There are 4 ways to turn a row about zero (a turn may also mirror it). The second row of each pair is the first, turned, with some noise. The first 36 pairs use one turn. New pairs use 3 turns, one after the other, and a turn may come again.
In the rows, zero is written as 128.
Known pairs, each followed by its turns in order:
[128 128 111 115 123 114 135  93]
[121 137 114 111 116 161 134 121] -> Z

[ 73 150 142 121 154 112 133 100]
[102  91 101 142 106 137  82 138] -> E

[ 94 147 154 102 129 128 128 167]
[112 146 104 133 157 142  82 121] -> E

[127 130  91 184 134 132 126 129]
[160 113 141 167 126 110 125  93] -> C

[165 100 157 136 133  89 109 113]
[ 95 154 117 117  92 127 171 120] -> E

[131 133 125 122 166 135 122  90]
[133 114 141 121  81 140 114 132] -> E

[124 131 174 110 123 159  97 146]
[140 163 108 134 126 139 104  83] -> E

[149 148  94  68  62 103 179 123]
[182 167  96 164 141 166 198 119] -> K

[141 112 173 113 155 148  89 133]
[142  95 173 124 137 100  94 108] -> K

[144 174  81 103 130 147 104 120]
[ 96 117 138 159 145 121 187 111] -> K

[123 105  47 131 147  47 189  75]
[ 65 115  70 193  81  76  84  85] -> C

[134 131 115 122 135  86 139 114]
[134 134  98  96 119 139 115 120] -> Z

[171 130 139 176 144 153 100 158]
[125 152 164 137 111  66 118 148] -> Z

[111 102 147 125 127 124 152 127]
[156 136 117 118 133 128 108 150] -> K

[156 102  98  92 109 160 105 143]
[147  80 140 117 144 150 172 114] -> K

[120 125 135  91  76 148 120 116]
[121 118 115 104  98 177 153 140] -> C

[144  87 125 167 155 167 118 111]
[115 100 157  75 102 111 125 153] -> K

[154 121 122 138  62 112 153  86]
[ 68 154  81 113 128 139 162 134] -> Z

[136 170 134 133 106 164 177 153]
[160 113  97 119 138 108 191 140] -> C

[173 139 144 147 110 178  94 155]
[ 94 148 171 161 125  75 136 120] -> Z

[178 133 112 116 139 149  78 159]
[176 176 134  83 124 136 142 123] -> E

[119 131 145  69 128 139 173 129]
[ 93 127  78  92 140 130 153 142] -> C

[ 96 139 135  96 164 150 110 115]
[119 103 143 154 162  90 120 150] -> K

[129 155 141 135 148 112 161 143]
[133 131 115 122 138  79 135 140] -> C

[133  72 127 147 113 181 117 102]
[142  90 167  88 113 148 136 173] -> K

[119 102 163 145 111 107 126 109]
[119  97 105 118 112 119 159 149] -> Z

[129 122 133 123 113 119 146 133]
[117 120 114 126 145 128 128 130] -> Z

[ 69 167 128 127 147 104 123 165]
[109 124  87 113 155 120  69 157] -> E

[164 128 155 182 122 149 155 103]
[ 85 144 117 148  94 109 127 181] -> Z

[136  51 125 143 120 100 106  89]
[109 107 139  56 111 132 173 157] -> Z

[133 132 118 106 125 131  92 131]
[152 138 111 106 128 153 130 126] -> E

[138 157  79 134 107 127  59 148]
[193 158 129 156 101 169 100 128] -> C

[121 120 161 128 185  47 139 147]
[142 144  73 133 111  72  71  95] -> K

[112 126 141 137 109 121 128 135]
[132 127 141 108 110 122 135 121] -> C

[130 103 130 127 150 136 121 133]
[120 130 140 104 119 130 124 110] -> E

[133 153 103 131 115 134  83 127]
[168 131 129 143 116 158 107 137] -> C

New pairs, each followed by its turns in order:
[155 165  87  47 158 114 156  47]
[ 29 125 109 109 115  52  86 136] -> E Z E

[ 98 152 143 141 102 157 158 143]
[168 146 108 145 151 156 142 147] -> C C Z

[126 147 136 116 159 112 142 122]
[145 159 130 146 137 119 117 140] -> Z Z K

[160 152 135 162 149 105  91  47]
[ 90 138 122  92  59 140 184 155] -> K C C

[126 129 127 139  80 135 184 145]
[109  81 112  91 153 149 102 149] -> Z K E

[132 158 169 117 182 180 125 137]
[153  72 169 150 108 127 101  87] -> C Z K

[148 113 131  82 131 123  65  85]
[156 130 182 108 144  75 162 110] -> C C K

[105 147 145 121 115 149 133 142]
[109 118 160 128 126 109 117 132] -> Z C C

[119 121 177 156 122 133  88 132]
[ 81 113 141 120 103 100 159 121] -> K Z C

[113 114 194 134 123 129 150 150]
[122 140 149 149 136 149 185 102] -> K E K

[119 140 151 171 131 141 131 181]
[143 117  97 164 118 128 149  78] -> Z Z K

[179  90 194 121 107 149  82 118]
[157 110  61 113  55 111 118 146] -> C E E

[148 127 113 143 152  64 144 119]
[144 158  98 128 110 124 183 107] -> C Z K

[ 51 126 169 141 124  78 130  47]
[103  67 124 136  78 115  53 190] -> Z E Z

[ 80 173 153 156 186 121  47 110]
[ 85 174 109 180 131 188 123  56] -> C E Z

[ 72 106 124 158  47 130  86 150]
[158  85 169 152 112 114  56  77] -> E C C

[152 118 118 128 209 104  88 134]
[ 68 143  82 105 110  84 146 109] -> C Z Z

[142 136 108 101  65  88 135 124]
[109 135 108  72 107  78 130 115] -> C E K

[ 74 109 148 114 105 138 143 135]
[144  92 153 134 117 136 110  85] -> C Z E

[173 159 170  58 106 131 116 116]
[166 170  85 178 105  88 138 152] -> E Z Z

[119 142  66 179 122 178 137 139]
[107 153  99  95  72 132 181 157] -> C K C

[133 122 118  82  87 108 124 196]
[107  92 135 145 183 128 187 107] -> Z E Z

[136 201 118 172 115  74 162 134]
[194 120 158 161 117  73 133 175] -> K Z E

[ 60 145 136 127 121 120 116  72]
[ 84 174 135 116 120 108 139 187] -> K Z E

[114 169  91 164 138  90 131 125]
[149 103 139 110 169  97  87 128] -> K K E

[135 106 154 161 113 127 126  92]
[103 123 158 158  92 131 133 142] -> K K Z

[163 169 209 128 106 128 127 176]
[ 99 158 137  57 131  56 135 116] -> E C Z

[124  59 126 172 123 172 129 160]
[102 190 173 162 125 141  87 112] -> Z Z C

[144 130 122 172 101 118 129 146]
[135 116 135 152 131 105 101 165] -> K K Z

[130 100 119 137 130 138 149  47]
[168 108 125 121 193 140 101 158] -> E Z Z

[183 130 126 134 126 122 138 150]
[ 99 134 127 174 151 123 142 133] -> C K K

[131 125 148  47 141 139 103 107]
[161  93 151 116 160 131  90 182] -> Z C K

[209 133 123 135 168  79 118 140]
[132  73 164 173  87 169 160 142] -> Z Z E

[148 110 173 104  47 115 130 124]
[142 155 104 153 196 166 174 121] -> Z Z C

[129 126 109 135 151 126 105 122]
[112 101 140 119 131 133 121 117] -> K E E

[145  59  47 128  49 142 111 188]
[ 54  52 160 157  46 118 126 171] -> K E Z

[107 116 115 110  90 136 130 148]
[100 140 111 112 145 144 127 159] -> Z K E

[ 98 139 147 131 118 120  99 126]
[102  96 121 140 108 136 133 113] -> C Z E

[165 138 110 129 131 115 129 149]
[124 149 139 136 154 100 130 149] -> K K E

[ 98 128 103 111 158 155  86 139]
[167 139 165 169 122 143 131 111] -> E E E

